The rows of a group lie close to one hidden flat surface of 10 dimensions, which may be shifted away from zero. Surfaces can cross.
Some rows, each with its group after it:
[ 40   4  54 -21  26  16   5  20  36  11 -13  -3 -37  38  53 -12  11 -15
   1]
k_872
[-27  31  33  44  -8  28  10   5   6  31 -10 -25   0 -18  15  35  -9 -12
  44]
k_576
[ 17 -19  22  16 -21 -17  17 -36 -17 -16  -2  42   0 -20 -83  30 -37 -11
 -45]
k_865
[  6   3 -78 -10   6 -48  -1  16 -13 -18 -26  -3  48  -3 -20  -1 -14   8
  55]
k_772
[ -8  16  44  21   7  30  16 -24   6  25  13   1 -24 -21 -16  13 -12 -16
 -21]
k_622
[  0 -12  50  16  22 -24  11 -52 -11   5 -39  29 -11 -27  42  -1 -21  48
 -13]
k_772
[  0  10  38  36 -35  17 -22  -5  17   1 -13  -7  -5  33  30  24  12  -2
  32]
k_622
[-10 -27  23  15   2  -9   2 -68  -6  27  -5  -3 -44  -9 -13  -2  22  -4
   6]
k_865
[ 14  -9  49   8 -11  -7  12  48  10   5 -13  17 -13   4  54  27 -39  -6
  -2]
k_73
[-36   7  -2  37 -29  12   7  -5 -37  -4  36 -22 -15 -36 -29  12   7 -22
  -7]
k_865
[-27  -2  33  -7  -9  69  -6  23  62  23  27  18  -1  21   0  53 -25  15
 -23]
k_872
[-61 -22   7  38 -13 -22 -28 -21 -11  57 -23 -36 -14  -2  45   1  31   6
   5]
k_622
[-22  -5   9 -23  32   8 -14  13  15  17  -8 -21  13   8  18 -19  15  42
 -69]
k_576
[ -1  46  28  -4  15  70  29 -17  18 -53  10  -8   3  19 -42  49  -5  17
   7]
k_772
[  5 -35 -20  10 -68 -17 -22  49   0  40  15  -5  27 -72 -30 -12 -12  20
 -13]
k_872
[ 71  -8   0 -37  16  -2  29   5  -3   6  21   3 -27 -54 -62 -39  -5 -28
  -1]
k_622
[-30 -28   1  29 -23 -26 -35 -72  -4 -12 -31  15   9  38   1  19  20  37
 -10]
k_772
[ 40  31   5 -11 -18  30  20  11 -10 -43  38  34  19 -44 -64  -8 -28   3
 -45]
k_872
[-36  37  31  15  17  36  -5  53  15   7 -31 -73  37   3  22  26  13  43
 -22]
k_576
[-27  13 -47 -14  17   7   6   5  13  19  40  54  -5  11  18  -2 -30 -40
  11]
k_772
[-14  16  45  33  12   5   0 -68  -3 -22 -26  16 -19  65 -11  38   9 -29
 -11]
k_865
[ 37 -21  18   6 -18 -31 -12  11 -18  17 -17 -54 -28 -11   7 -41  49 -20
  30]
k_576
[  4 -22  65   2  12  10  20 -16   2   9   1   3 -51   0   2  18  -6  -8
 -42]
k_73
[-23  28  20  28  28  18  18 -52  -6   4 -15 -12  -9  12 -14  28   9 -11
  25]
k_73
[-14  36  56  28  -3  31  -4 -19  -2 -19   5   6 -22  37  36  16   8 -14
 -24]
k_865
[ 18 -23 -26 -18  -8 -42 -12  31  16 -13 -28  26  52  29 -34  18 -36  16
 -36]
k_865
[ 40  30  20  -6  37 -26  19  -3 -35 -18 -12 -12 -22 -13  29 -55  15 -27
 -12]
k_872
[  8 -60 -57 -33 -30 -13   0 -12   2 -26  36  56   0  -7 -43  12 -26   8
   3]
k_872
[-23 -19 -57 -25  -8  13 -25   1  30  37  22  10  16   6 -24  -9  12   4
   5]
k_576
[  8 -22   6 -16  -9   2 -10  27  30  29   8  40  11 -21   9  -2 -39  18
 -38]
k_865
[ 48  40 114  13   3  40  -1  11  14 -35 -26 -48 -23  56  13   6  38   2
 -46]
k_576
[-15  22 -41  14  15 -18  19  11  -7  23 -17  -2  38 -38 -32  17 -42 -13
  37]
k_772
[-14 -17 -47   9  11 -35  13 -18 -10  60   8 -11 -14 -12 -74   7  -7 -80
  29]
k_865
[  8  25  41  18  20  13   8  11   0  37 -19 -59 -19  -8  15  -2  24 -14
  31]
k_772
[  2  27 -31 -22  27  -9   4  13 -14 -53  22  25 -10  56  26 -18   5 -44
 -13]
k_576
[-56  -7  18  25  -8  -8  -4   5 -35  -2  16 -20 -15  -1   9   7  17 -13
 -94]
k_576
[-48  22 -22  14  58 -17  50 -58 -50  -4  15  29 -32 -31   5  10 -29 -33
   2]
k_576
[ 23  10  -9   3 -10  10  -9  13  10  27   1 -39   8 -15 -42 -14  20 -18
  25]
k_73
[ 54  36  78   7  48  -4  51 -33 -15 -49 -56   5  -1 -22   7  14 -27  47
   5]
k_772
[ 10 -36 -78 -43  -9 -29  -6  31 -15 -18   9 -25  30 -34 -35 -30  14  33
   1]
k_622
[-32  27  51  35  42  -1  36 -67 -32 -47 -26  45 -19  22  35  41 -34  13
 -32]
k_73
[ 26  27  68  36 -16  11  -1 -11  -1  20 -27 -16  -2 -27  -1  -7   7   9
   0]
k_872
[ 27  -7 -25  -9 -20 -13 -20   0  24  -9  -2  43   5  42  12   3 -13 -14
  57]
k_622
[  8 -50 -11 -16 -21 -23 -11 -20 -21  16  21   7 -28 -38 -20 -42  23   6
 -35]
k_622
[-17 -16 -54  -9   4  -8 -16 -53   1   3  24  22 -17  31 -17  -6  19 -28
  26]
k_73
[ 19   2 -15 -10   8 -30   2  14 -31 -37   3   0 -14  11  22 -32  14 -22
  -7]
k_865
[ 28 -19  22   7 -36 -18   6   9 -21 -39 -17  16  24 -53 -10   6 -29  65
 -14]
k_576
[ -3 -49  22   4  -2  -8 -16 -75  17  55 -13  10 -47   0   2 -13  30   3
  22]
k_865
[ 15   9 -19 -20  28   4  -5 -56  10 -35   0  14 -26  65  12  -6  34 -17
  52]
k_872
[-21  -3  -7   7   9 -12  13   5   8   3 -30  22  40 -16  -3  38 -46  37
 -10]
k_622
[  7 -17 -14 -20  14  20  22 -26  24  23  22  48  -7 -18 -54  18 -35  -8
  -2]
k_865
[ 57   4   1 -14 -18  20  -6 -17  31  -6  16  32 -24  37 -22 -13   9 -47
  64]
k_576
[ 20  32 -45 -24  67 -38  30  49 -17 -12 -27 -38  10  13  32 -20  -4 -28
  51]
k_622
[ 11 -12  38  13 -30 -25 -32   9  -9 -22 -24  16  10  30  36 -18  13  20
 -76]
k_772
[ 14 -34  34 -10   3 -26   6  39   0  26  -4 -12 -38   0  44 -14   3 -15
 -29]
k_73
[-27   7 -44  -1  42 -21   8 -41 -26  -7  -5 -18 -18  25   4  -1  25 -29
  46]
k_73
[ 23  15  22 -12  13  35   6  30  12 -14  -9 -66  -4   4  21  -9  38  30
  39]
k_772
[ 21 -29  36 -24   1  -1  14  47  20  39  19  15 -33 -21  16 -11 -20 -17
 -41]
k_872
[-27  25 -24  14  15  -1  -8  15  15  44  -1   4  17   5  17  10 -16 -31
  26]
k_772
[-61  17 -18   5  -8  28 -51  -5  28  21   9  12  21  46  61 -11  22  25
 -28]
k_872
[ 38 -12  68   9 -26  12 -12   0  14 -21 -33 -15  11   6  12   3  16  54
 -13]
k_865
[ 40  42  25 -20  27   8  10  38   8 -15   6  15 -11  36  39 -17  -6 -40
 -12]
k_576
[-33 -28 -10  33 -29  -3   0 -17  -6  27  -6 -25  -3 -25 -27  36   3  10
  34]
k_73
[ 30  12  -6  -5   9 -15  15 -16 -24 -26  -5   2   5 -18 -41 -16   0  -9
  -3]
k_73
[ 25  21  38   4  30 -21  35 -45 -41 -45 -13  36 -15 -20 -16  -8 -25   0
 -51]
k_73
[-12  51  36  45  -2  27  11 -57 -13  -3 -12   7   7 -16 -28  22  -8  -3
   9]
k_872
[-17 -11 -51  -7   6 -15  -1  21 -17  35  18 -42  -6 -24  -3 -22  26 -33
  31]
k_622
[-26 -11 -22  30   2 -29  22 -44 -46 -42 -24 -33  -1  -7 -30  40  10  21
  46]
k_622
[ 66   0  26 -18  13 -46  24  49 -12 -44 -28  14 -14  18  63 -18 -23 -17
  24]
k_73
[ -6  14  -8 -35  19  55  15  54   6 -34  21 -49   9  -9  13   5  19  48
   6]
k_772
[ -6   2  13 -12  49 -12  -8 -33  17  41  -5  34 -39  39  60 -31  10 -35
  -1]
k_622
[-29  24   3 -13  29  23  -4  38  11  21  -4 -59  19   5  11  -7  20   7
 -36]
k_576
[ 38  29   3   4  15   7  44  37   8  15   5   3   3 -28 -34  25 -47 -52
  58]
k_872
[-43  28  10  14  29  21  16  -2   2  16   6   2   5   5   4  31 -23 -15
 -36]
k_865
[ 14  12   3 -21   0  46  24  19  -7 -33  33 -30 -10 -35 -40   9   7  17
   3]
k_772
[ 16  15   5 -26   6  52   5  29  38 -26  10 -13  14  27 -15  22   1  20
  11]
k_872
[ -4 -17  -5   7  -2 -32 -24 -11  -2  -3 -23  16  -2  42  64 -11  13   2
  30]
k_73
[-64  18 -24   0  -3  28   1  13   0 -30  26  45  37  11   3  40 -42  27
 -63]
k_622

New rows. What belongs after each?
[  5  12 -98 -47  42 -25  30  31 -18 -50  22  13  22   3 -27  -7 -24 -25
  28]
k_622
[-14   3  62  23 -18  34  -7  -1  28  62   1 -10 -13 -31  20   8  -3  15
 -17]
k_865
[-10 -19  -4  -3  -9  -9   0 -14 -35 -61   4 -13   2  -1 -20   2  21  26
 -55]
k_576
[-13 -28 -47 -29  25   2  14 -14   7  25   7 -16  -4 -38 -34  -3   2  30
  25]
k_865
[  4   8   6  12   7 -13  -4 -40 -12  19  16  22 -52  37  17 -20  20 -77
  19]
k_865
[-41  23   6  20 -30  50 -15  21  12   6  19 -24  16  -6  13  27   9  17
   7]
k_865
[-15 -25  -8  -7 -34  42 -30  16  45  28   4 -33  18  18 -38  24  27  28
  -3]
k_73
[ 23  28  -9   3 -26   6  -1  34 -24 -45 -13 -36  57 -49 -34 -15   6  52
 -17]
k_872
[-41 -16  -4  24 -20 -29  -8 -29 -34 -12  16  69 -10  -7  50   6 -30  -1
 -29]
k_576
[ 15  10  30 -20  40  -2   7 -14  -2 -11  -4  11 -30  34  60 -36  19 -11
 -27]
k_872
[ 16  48  52  20  43  14  16 -34  20  -1 -57  -7   7  40  30  22  -4   8
  49]
k_772
[  4  43  -7  20  25 -24  22   5 -21 -26 -27   7  14  12  38  18 -25 -17
  59]
k_73
[ 21   4   9 -19  14   2   7  14   3  11   9  -5  -8 -13 -16 -24   1  -5
 -40]
k_576
[-19 -54 -20   0 -57  12 -54 -14  43  64   3  -8  13  -6 -26  -6  30  38
  20]
k_576
[ -7 -13 -49 -16  33 -17  21 -40 -17 -14   0  21   1 -26 -16  -5 -15  20
  37]
k_576
[ 60  19  44 -16   0   1  20  83  19   1   3  14  -4  -4  25  -3 -39 -37
 -11]
k_73
[ -5  10 -12  23 -30  -6 -15  -5   0   1   5   0   3  37 -25  14   9 -47
  23]
k_865
[-21 -44 -20  22 -39 -23 -22 -53 -31 -11  12 -18 -29  14 -16  -5  48 -12
  21]
k_576
[-19   8 -45   6   4  -1 -17  15  18   9 -23  -9  34   9  52  12  -4  33
  91]
k_576
[ 21 -27  27 -12   5 -10 -11   4   7  10 -18 -58 -21   7  -1 -19  45  19
  -8]
k_73
[ 15  17  43  -8  71   0  29 -13  35  63 -54 -13  -2 -12  17   5 -24  11
  13]
k_622
[-34 -51 -31 -31  30  -1   0 -52  24  85  16  23 -18 -56 -41 -19  -2  22
 -35]
k_622
[-41 -16 -15  30 -70  18 -39  -7  -2 -48   1  -9  42  29 -23  46  17  51
 -12]
k_865
[-45 -15 -67   7 -26 -19 -24   6 -16 -33  -1 -19  45  28 -33  30  12  15
   3]
k_865
[ -4   5 -10 -23  20  18  21 -16 -18 -29  29   5 -26  -3  -6  -5   8  -9
  -5]
k_772
[ -3   9 -34 -47  66  17  29 -39  22 -14   4  41  -1  16 -28  11 -28   6
   2]
k_622
[ 24 -46  31 -44  58  10  36 -26   7  -8  -5 -51 -79  29  -6   7  42  -5
  22]
k_872
[ -5  31  -8  51 -59  10 -46 -48   4  35   8  26  18  -9  -6 -33  23 -16
  29]
k_872
[ 35 -63  17   0 -27 -39  23  13 -19 -59 -39 -25 -27  20  24  48  -5  32
  86]
k_73
[-44   9 -30   8  -3  30 -10  -4  19  44  18 -19  11  -4 -35  19   7 -22
  10]
k_73
[ 16  29  66  29   2 -11  -7  -8 -12  -6  -7  12 -37  49  55 -15  14 -53
 -23]
k_865
[ 56 -20  37 -24   4   1 -16  -4  37  41 -26  -3 -17  -2  22 -40  20  19
  -2]
k_622
[ 49  -3 -16 -42  11  16  12  11  10 -32  17   7  -4 -11  -7 -24   3  16
  32]
k_865
[-30  24 -23   2   7 -12  15  37 -50 -42  38  -8 -11  23  14  -7   2 -59
 -48]
k_576
[ 40 -42 -43 -40  -9 -34 -12  12   1  -7  19  12 -22  25  -1 -37  19 -29
  28]
k_73
[ 35   7   2  13 -24   8   6 -25   2 -15   6  28 -18   8  -8   8  -4 -31
  78]
k_576
[  7 -48  -8 -27  14 -37 -15 -30   0  34 -15  -5 -20  -9  21 -45  37  29
 -15]
k_622
[ -9  -2 -29 -31  17  37  21 -18   5 -31  36  28   1 -26 -35  19 -22  25
   1]
k_865
[  1 -52   7   6 -20 -40 -38  -3  22  43 -27  24  10  15  15 -11  -1  15
 -32]
k_865
[ 14   1 -21  15  -1 -26   7 -21  -7  29  -7  29  -2 -20 -22  -6 -25 -33
  40]
k_772
[ 28  -8 -35 -31  10  -1   4  24   6  25  14 -43  -1 -29 -53 -36  24 -21
   4]
k_576
[ 17 -37 -34 -34  -6 -43 -21  29  35  27 -11  50  28  20   1 -13 -32  -1
 -27]
k_865
[  3 -37 -26 -43  36 -13  46  29 -12 -54  22   0 -43  36  10  34 -17 -22
  22]
k_73
[-19  -7 -18  11   3 -24  -9 -15 -13 -12 -21   4   9   7  58   0   3  30
  48]
k_576
[  4 -23  19  22 -22 -25 -20  -5  15  55 -22   6  -5  -6  27  -2  -2  -6
  26]
k_622
[  1  35  36  28  25  10  43 -35 -14   5   1  59 -23 -34  19  21 -61 -15
  23]
k_576
[ 17 -40  12 -33 -17  18   5  28   4   3  46   7 -24 -44 -30 -18  -2  10
 -73]
k_872
[-24 -30 -19   3 -28   0 -41 -18  52  26 -17  36  36  52 -25  41 -16  14
   2]
k_865
[-19  50  22  36 -11  24 -29  -2  27  31 -21  15  39  13  21  12 -11   2
  -2]
k_73
[-15  44  -1   5  19  26  15  -5   9 -16  18  17  -4  43 -12  27 -14 -51
  13]
k_865
[-18 -18  40  -3  14   3 -20   7  18  37 -23 -61 -25  26  41  -8  51  11
 -13]
k_73
[ 45   2  54 -13  26  26  35 -35  33  33   4  58 -36 -27 -38   6 -45 -18
 -14]
k_865
[-54 -16  21  41 -44   1 -30  13  23  50 -18   9  21  -7  43  36 -17  23
   0]
k_73
[-15   9  18   2  58 -13  26   0 -23  24 -15 -64 -49  17  36  -1  29 -41
  29]
k_73
[ 61   0  26 -28  14  22  19   2  15  -6  27   9 -37  10 -44 -17   4 -46
  -6]
k_73
[ 24  -2  -5  -4   5 -23  20  38 -13  25 -16 -13  24 -81  -1 -16 -33  32
   6]
k_576
[-18  29 -48   4 -30  21 -14  49  15 -11  51  32  12  43   8  16 -18 -66
  27]
k_576
[-47 -13 -26 -13  64 -36  16  17   1  61 -35  -7  28 -51  15   5 -45  35
 -32]
k_622
[ -5 -21  47  11  16 -20  16 -14 -17 -30 -32  -8 -25  19  45  30  -4  26
   7]
k_73
[ -7 -44  13   1   1 -10  -1 -39  22  77  -2  20 -18 -50 -22 -10 -11  17
 -24]
k_622
[ 13  21  31  40 -20   0 -11 -57   5  35   7  59 -27   7  10 -12 -12 -45
  23]
k_872
[ 11  16  33  18  22  -6  23  13  18  41 -32 -11  15  -1 -55  41 -34 -35
 -14]
k_865
[-10 -11 -43 -20  16  -9  25  -3 -15  -2  27  59  -3 -51   3  -5 -49  12
  -6]
k_772
[-30  -7 -78 -22  36 -30  17   2 -16  -2   5   2   9 -12 -16   2 -16 -15
  29]
k_622
[  1  42  25  16  -4  18  -4  33  -8 -15  14 -31   6  43 -30   6  16 -54
 -48]
k_772
[ 20 -12  24   8 -28   6  -1   1  -6   3   4 -23  -5 -27 -46  -1  16   5
 -23]
k_576
[ 10 -40 -13  -1   0 -22  -2 -47 -19  19 -23 -49 -20 -37 -34 -20  40  23
  45]
k_576
[-77 -10 -24  36 -41  18 -22  -5  -8  25  29 -22   0  -2 -19  33  14 -14
 -12]
k_576
[ 36  65  40  18  29  15  11  53  29  31 -61 -61  28  13  28  11  -1 -12
  75]
k_772
[ 28   1   1   7  23 -60 -12 -49 -41   6 -23   8 -23  -2  28 -71  36 -26
  -6]
k_73
[ -6 -56 -48 -13 -22 -49 -21 -14 -22  22  22  15 -15 -34 -14 -45  16   2
 -27]
k_576
[-22  39 -57  -7  27  19   7  22  26 -10 -13  -1  51  29   6  33 -23   8
  62]
k_772
[ 23   8 -44 -24 -30  22 -14  -5   2 -32  39   1  14  -7 -50 -34  29   4
   5]
k_872
[-30 -18  23  12  34 -14  21 -12 -28  50 -28 -50 -23 -77  53 -19  14  46
  11]
k_772
[-32 -34   3  -5  12  -2  15 -28   6  -1  -2  23 -16   5  -5  35 -23  15
 -17]
k_872
[  5  -8 -23 -12  21 -72  -2  44 -11 -14 -42   9  41  31   3  -3 -28  -8
 -61]
k_865
[-38  11   4  41 -48  15   3  -4 -30 -15  35  10   8 -33 -37  29 -13 -19
 -38]
k_865
[-16 -12  17  -1   3  17   4  -4  31  -7   6  39 -24  62  42  42 -18 -17
  23]
k_73
[ 67  13  52  21 -15  -1  17   1  11  31 -21   2  -8 -41 -30  -5 -20 -23
  45]
k_772
[  5 -27   4 -16  -6   4 -13 -48  16  38  16  26 -22 -19 -34 -18   7  -8
 -32]
k_576
[-82  10 -60   3  11   6  -2 -15   0 -24   4  37  39   7  34  41 -37  48
   7]
k_576
[ 14  -1 -20 -25 -13  43  -1 -11  21 -35  22   0   1   2 -16   3  14  34
  48]
k_865
[ 54  46  28 -38  47  43  41  80  14 -29  -8 -49   9 -28  33 -15  -1  29
  33]
k_772
[-10  31  40  23  20 -16   9  15 -12  -7 -51 -21  38  -4  22  17 -15  31
 -32]
k_772
[ -6  -7 -12  27 -37  12   3  -9  -1   9   4 -15   8 -16 -50  34  -8 -13
  57]
k_622
[ 11   8  29  21 -31  12 -17 -19   8  16 -13  -7  25 -32 -40  -5   6  25
 -31]
k_73
[ 21 -34  39  11 -15 -10 -10 -18  29  18 -64 -39  21   6 -40  32   9  54
   2]
k_865
[ 21   4 -20 -11  23 -15   8  35  12  38 -21 -29  11  -7   6  -9  -3 -23
  62]
k_622
[-18 -18 -11 -15   4  21 -13 -32  26  -8  10  10 -13  48  -5  12  15   4
  -1]
k_73
[  7 -12  18 -16  17 -11 -17 -22   0  31   2  -1 -26  17  16 -49  33 -17
 -55]
k_73
[-31  23  21   2  21  39  17 -33  -2 -35  -3 -27   8   7 -48  43   6  32
 -36]
k_576
[-30  18   6  13  13 -23  13  16 -45 -17  25   1 -25   8  42 -14  -5 -50
 -43]
k_576
[-36  -6 -21  -8   2   8  -7  19  -7  15  28 -12   2  -5 -19  -5   8 -12
 -67]
k_576
[ 47 -20  35 -29  17 -12   8  -6   9  12 -19  28   3 -44  -6 -35 -13  46
 -60]
k_576
[-16  33  72  17  43  23  49  14  -5 -22 -18 -10 -16   5  30  58 -40   0
 -17]
k_73
[-27 -31  -8  -8 -33  41 -31  40  46  45   6 -65  13  -6 -10  14  37  36
  19]
k_872
[ -6  54  66  32   4  35   2 -14   4   1  -4   6   6 -17  15   6 -10  16
 -49]
k_872
[ 13 -14  53  11 -21  52 -11 -40  31  23  -2 -41 -27   7 -32  17  47  21
  17]
k_872
[  2 -38 -16  -6 -49 -13 -26   8   0  -9  10  16  15  -6 -11  -9   5  27
 -31]
k_576
[ 13 -42  54  -6  10 -14   9   6   3  -4 -25 -39 -48  23  35  10  26   8
   6]
k_73
[-30 -29 -22  28 -44 -56 -21  23 -26  -4 -16   2  28  -9  37   8 -12  20
   2]
k_622
[ 11  24  35  20 -44  32 -15  47   1 -30  28 -28  -8  45 -13  12  24 -48
 -31]
k_576
[-66 -26 -18   0  33  -5  13 -45 -22  11  16  -3 -28  -5 -12  16   6   0
 -47]
k_73
[-24 -28  16  32  -2 -24  -1 -45 -14  36 -24 -20 -11 -17 -38  19  10  -2
 -12]
k_865
[ 13 -41  11   0 -11 -60 -21  18   9  23 -39  15  23  15  11 -11 -12  17
 -48]
k_865
[ 40   7  39  22 -39  -3   6   8  -5 -26 -18  20  30 -32 -55  17 -34  24
 -32]
k_772
[ 19   7  31   1  19  18  12 -36  14  10 -19   2 -10 -16 -19   2  -2  19
   0]
k_576
[-32   3 -44 -16 -15  30 -18  31  19  -6  46  -4  13  38 -40   8  13 -28
 -32]
k_576
